All groups share one centre, and each spreads out both ways along 12 directions, with some noise.
In the rows, zero is written as 128.
Known rows, each followed by its group:
[154  90 155 112 138 157 112 131 152  55 168  98 119 117 138 122 135] | danav
[138  93 178 130 132 130 127 137  70  96 127 136 119 108 124 139  99] | danav
[111  86 105 120 127 167 158 137 123 158 188 158 109 143  78 127 123] | Duno
[120 133 131 106  54 141 149 159 102 129  98 138 100 155 129 144 122] | danav
[ 97 149 167 164 141  97 140 150  90 136  96  81 212 177 126 153 111] | sili
[ 91 132  55 176 140 102 116  90 110  74 138 102 114 103 150 142  99] | kag
[ 97 136 131 163 185 111 152 154  76 123 122  65  98 112  93 203 134] | kag
[ 59 116 170 164  89 140 165 118 150 165 141 121 122 107 125 143 103] | Duno
[158 141 191 129 128  97  89 157 160 159  86 124 160 104 155 129  88] | sili
[106 125 162 131 136 112  96 125  61 150 135 182 137 107 121 105  69] | danav
[164 123 185 141 105 115  57 129  93 130 106 159 132  85 111 110  48] | sili
[ 95 112 120 146 110 155 143 112 152 148 134  74  74  68  80 112 120] | Duno
[ 93  76 112 105 101 100 123 151  89 149 110 129  96 132  20 180 132] | kag
[135  87 173 120 129 192 126  89 119  76 142 142 145 123 125  71 141] | kag
[141 123 105 100 149 112 103 164 199 134 118 148  66  92 147 198 148] | sili
[ 74 137 115 149 136 132 110 161 113 126 128  79 151 174  90 140  77] | ruzuf
[128 140 155 128 103 192  91 141 134  60 169 127 116 156 152 126 102] | kag
[ 29 118  91 136 126 164 167 143 173 143 117 158  66 141 172 140  78] | danav
[ 95 131 136  84  38 105  97 132 124 115 148 122 108  95 134  98 122] | Duno
[102 131 151  88  94 115 125 155 169 136 145  65  93 120  92 124 144] | Duno
[123 191 154 125 114 175  16 149 148  96 119  90 129 104 120 125 116] | danav
[197 131 155 108  91 143 165 151 127 137 164 108 104 167  99 119 131] | kag
[136 136 154 117 107 153 171 144 152 158 184 111 130 134 141 106 142] | Duno
[ 95 119 143  91  92 130 119 158 102 137 121 133 109 166  53 167 155] | kag
[145 107 138  91 103 147 114 166 126 168 178 161 152 141  89 124 130] | kag
[154 104 170 140 151 103 126 105 120 123  88 126 101  77 136  99  88] | danav
[141 132 119 137 163  99 162 130 118 115 145 113  87 138 120 182 153] | sili
[ 93 121 130 128 127 115 115 140  80 122 125 139 165 147 117 148 124] | ruzuf
[166 149 177 138 127 162 120 183 139 148 177 142 105 125 151 171  93] | Duno
[123 154 136  73  43  94 111 125 130 103 154 157  83 129 153 118 146] | ruzuf
[145  99 161  80 100 108  69 154 139 117 121 148 119 108 122 110  91] | ruzuf
[139  93  66 121 120 135 109 179 130 116 119 107 147 148 113 146  93] | danav
[118  90  99 121 106 182 142 136  86  91 158 134 114 106 124 138 147] | sili
[118 156 158 126 149 148  68 160  51  51 126 125 145 157 150 140  95] | danav
[ 79  97 110  94 127 180 111 136 152 123 167 179  55 172  76 119  97] | kag
[140 109 175  71  86 113 139 130 115  91 140 177  71 157 129 137 145] | sili
[121  94 140  93  84 140 152 135 132  74 167 127  80 156 117 144 145] | sili
[ 81  95 106 110 142 111 130 100 100 127 104 167 141 164  87 105 129] | sili
[110 124 200 193 125 116 167 101 159 130  68  68 139 109 145 140  99] | Duno
[165 111 164  90 145 142 103 156  69  89  82 135 118 134 104 138 143] | Duno
[ 81 101 106 113  66 128 140 143  72 105 134 146 117 194  73 161 114] | ruzuf
[151 187 117 149 151 130  55 163  99 109 117 156  96 157 122 197  86] | Duno
[158 118 143 131 107 202 146 135 136 141 164 117  97 134  86  95 115] | ruzuf
[ 84 150  64 154 128 188 110 106 134  93 154  95 125 117 125 120 148] | sili
[122 153  91 184 121 129 145  96 102 147 133 102 143  43 177 104 119] | Duno
[ 96 129 109  78  92  85 108 157 158 136 113 150 106 163 120 147 130] | ruzuf
[ 85 115 129 108 105 131 155 116 128  85  87  84 132 208  82 117 155] | sili
[ 91 127 172 113  89 125 112 123  99 104  92 151 119 164 105 138 118] | Duno
[ 57 155 142  92  97 135 123 154 137 157  93 118 111 102 144 124 151] | Duno
[122 180 155 148  91 137  75 146 142 132 107  77 161  96 122 157 146] | Duno
[111  90 152 136 136 156 136 127  91  97  66 150 143 118 146 146 130] | danav
[105 147  82 144 125 102 123 118 143 107  84 105  68 139 130 143  89] | kag
[106 168 101 121 120 169  81 142 140 133 156 111  90 141  68 143 138] | kag
[113 144  88 101 101 137 126 114  79  89 168 169  24 134 105 147 142] | sili
[ 97 157 105 108  56  85  96 129  91 116 103 134 118 133 112 149 137] | kag
[115 130  60 165 157 154 111 133  79 111  56 130 136 141 133 126  73] | danav
[100 138 105 119 100 169  82 184 131 113 114 107 141 136 110 192 144] | danav
[104  98 123 119  98 143 120 142  91 113 100 145 124 173  78 147 107] | ruzuf
[ 97 110 126  82  96 105  87 174 176 137 130 121 140 180  85 133  98] | ruzuf
[159 183 149  92 118 122 105 167 103 152  93 144 138 100 157 169 198] | ruzuf
[ 92 168 125  95 102  66  79 153 161 115  79  77 158 161 128 144 142] | ruzuf
[ 91 142 136 119 149 126 133 171 130 159 142 120 145 144 144 132 107] | ruzuf
[128 148 172 155 104 142  97 123 126 112  66 108 134 103 139 141 113] | Duno
[137 165  76 135 142 149 110 111 128  92 163 101 117 149 121 113 148] | danav
[191 103 161 120  83 142 129 172 115 118 138 112 121 144 101 148  97] | kag
[165 138 163 179 148 142  92 131 168 121  97  94 126  47 191 116  54] | sili
[169 148 187 116  90  97 150 155 129 136 152  94  92 129 148 104  80] | sili
[103 159 124 114 154 169  99 118 191 129 128 151  71 117 174  64  82] | kag
[114 183 112  89  64  70  99 124 119  96 114 112  80 116 155 132 150] | ruzuf
[124 184 149 141 118 109  80 113 152 189 159 106  83  65  82 103 102] | danav
[101 171  82 122 130 132 132 109 174 123 154 120  83 145 149 107 138] | danav
[106 211 104 130 123 191 107 125 109 152 165 113  83  96 134  77 127] | ruzuf
[112 144 138 105 100 134 104 114 142 132 130 159 109 118 156  67  94] | sili
[138 152 154 105 130 124 105 179  78 147 162 116 146  85 146 133 135] | ruzuf
[149 105 125 102  93 126 132 131 141 142 157 116  74 120  72 108 118] | kag

New rows, each followed by its group:
[147 142 204 106 167 177 113 199 133 179 185 116 161 110 124 133 139] | kag
[147 116 149 156 122 131  66 115 100  93 103 129 108 102  90 140  72] | sili
[187  80 119 129 104 116 147 145 101 148 123 106 119 127  51 146 121] | kag
[132 135  86 143 150 142 133 130 118 122 105  98 175 167 114 115 132] | danav
[102 160 101 142 170 144 139 137 160  77 143  66  86 158 156 143 124] | danav
[ 90 111 148 121 163 142 143 109 111 111 156 157 115 107 161  96 121] | kag
[192 153 176 133 138 214 103 174 114 128 185 116 160 141 118 129 134] | kag
[131 132  82 148  97 123  60 133 132 106  61 114  82  99 101 146  62] | kag
[ 79 153 111 135 181 161  93 131  95 152 103 146 123 100 136  83  83] | ruzuf
[164 174 129 160  93 114 103  66  95  68 174  96 112  76 143 112 150] | ruzuf
[105 130 150 126 118 116 108 112  66  94  75  94 114 103  87 134 144] | Duno
[140 143 166  80 148 121 143 176 124 131 117  73 105 108 138 127 167] | Duno
[124 198 160 103 124  88 132 124 106 183  94  92 104  77 120 103 178] | kag
[135 115 164 106  96 144 122 171 168  99 125  77 109 130 129 158 138] | danav
[165 109 146 150 106 123 119  80  86  75 129 116 127  55 164  77 105] | kag
[137  84 146 133  81 176 140 133 104 112 111 139  94 109 116 115  86] | danav
[134  85 131  94  95 124 155 150  43 119 125 165 100 116 109 148 136] | ruzuf
[137 157 126  97  59 139  74 138 113 122 118 195 160 147 172 100 108] | kag
[115 149 165  93  81  81 131 158 200 120 135  97 107 169 168 127 104] | ruzuf
[ 66 159 125 117 125 162  97 161 157  98 164 116 102 175 126 159 117] | kag
[140  98  96 129  69 168 166 151  86 126 138 118 120 151  80 154 141] | danav
[ 85 183  87 125  83 113  62 137  92 106 105 136 120 162  92 176 136] | ruzuf
[ 95 110 103 140 108 133 107 103 133  72 169  65  73 101  71 135 124] | kag
[103 148 177 143 145 183  69 123 156 107  93 105 141  95 133 117 125] | danav
[124 157 137 107 122 108 128 149  93 122  87 147  80 136 144 164 136] | sili
[ 78 131 105 134 139 173 108 136 145 115  99 133 160 144 140 145 149] | danav
[130 183 123 156 143  99 170 106 127 178 166  72 113 156  89  89 114] | danav
[145 125 166 122  92 105  83 139 110  91 112 140  51 121 105 155  60] | sili
[181  66 189 100 123 118 114 168 117  95 109 107 111  82 129 141 103] | Duno
[199 126 137 146 134 189 113 144  95 129 155 115 137 123  81 129 125] | kag
[180  64 137 144 130 119 168  68 146  83  62  99 111 118 102  98 139] | ruzuf
[116 125 146 114  82 160  95 162 144 142 181 149 112 155  75 160 113] | Duno
[110 147 150 135 110 120  93 123 100  99 104 101 107 136  76 153 127] | Duno
[110 130 114 127 167 171 116 128  88 160  84 185 139 120 117 128 145] | ruzuf
[130 151 149 174 117 148  95 121 108  91 126 113 132 146 116 149  86] | ruzuf
[105 106 120 121 143 144 139 159 135 126 127 127  51 161  80 163  89] | kag
[118 183  75 122  91 161  74 142 118 126  97  94  78 112  90 127 127] | sili
[148 137 123 144 118 163  95 124 131  94 120 116 136 132 133 117 111] | kag
[109 151 162 139 108 139 137 139 115 143 133  93 100  64 149 129 126] | Duno
[125 202  97 151 159  85 132 100 101 156 162  98 103 125  95 136 162] | danav
[102 131 156 114  69  88  99 164 111  95 118  87 125 122 129 173 114] | kag
[ 83 138 120 151 168 161 135 136  69  90 185 120  94 143 106 179 132] | kag
[ 88 175 142 139 137 137 120  93 124 131 109 140 100 100 134 150 183] | danav
[160 137 131 108 111  70 167 122  80 121  98 130 109 133 126 163 187] | danav
[147 136 133 122 154 173  87 123 105 146 109 138 152  87 108  94 150] | ruzuf
[108 129 141  77  38 100 128 171  99 100 138 126  61 155 123 138  91] | ruzuf
[113 182  99 112  89 100 100 162 107 158 147 100  87 154  75 135  98] | sili
[ 95 181 124 136 100 109 109 188 156 154  95  71 102 122 167 135  53] | sili
[134 117 159 100 136 120 159 143 119 163 114 157 103 132 137 109 115] | kag
[ 96 148 109 166 126 164  92 140 135 151 116 209 125 175 127 181  71] | Duno
[113 141 133 136 135 157 135  95 110 126 104 181 102 123 156 105 119] | ruzuf
[118 179 165 126  66 131 163 163  64 144 153  67 170 173 129  94 116] | sili
[125 120  85 130 108 134 156 144 170 147 124  90 101 129 107 150 141] | danav
[138 164 136  98  70  99 133 122 180 119 186 131  62 126 169 111 121] | ruzuf
[132 187 161 121 134 147  93 127  79 150  75 143 146 103 135 113 159] | kag
[141 118 172 109 133  93 112 146 114 115 141 124 121 120 136 119  93] | danav
[167 123 141 151  90 129 105 130 117  70  92 116 163 131 179 128  86] | kag
[105 147 122 105 118 109 137 106 138 134 137 159 106 120 143 137 176] | danav
[ 80  89 143 139  97 144 132 128 152 152 118 134 137 114 105 141 109] | Duno
[106 136 109 153 117 123  79 153 101 120 136 108 126 130  85 176  89] | sili
[112 108  94 124 131 173 130 112 143 130  67 151  78 121 120  90 100] | Duno
[131 140 156  95 130 108  96 152 170 130 100  94 102 101 154  82  87] | ruzuf
[ 42 123 159 135 120 167 121 158 156 148  53 143 128 113 152 168 115] | danav
[177 151 148 130 120  87 132 150 148 121 183  88 143 141 154 136 116] | Duno
[107 137 129 105 121 180 113 151 141 129 178 125 122 178  70 143 156] | kag
[162 114 123  89  95 136 111 106 118 108  94 127  68  82 108  78 139] | ruzuf
[162  96 167 122 110 101 197 128  59 112 119 125  85 139 115 140 123] | kag
[108  91  78 129  73 149 101 113 142 138 183 119 136 116  43 116 131] | Duno
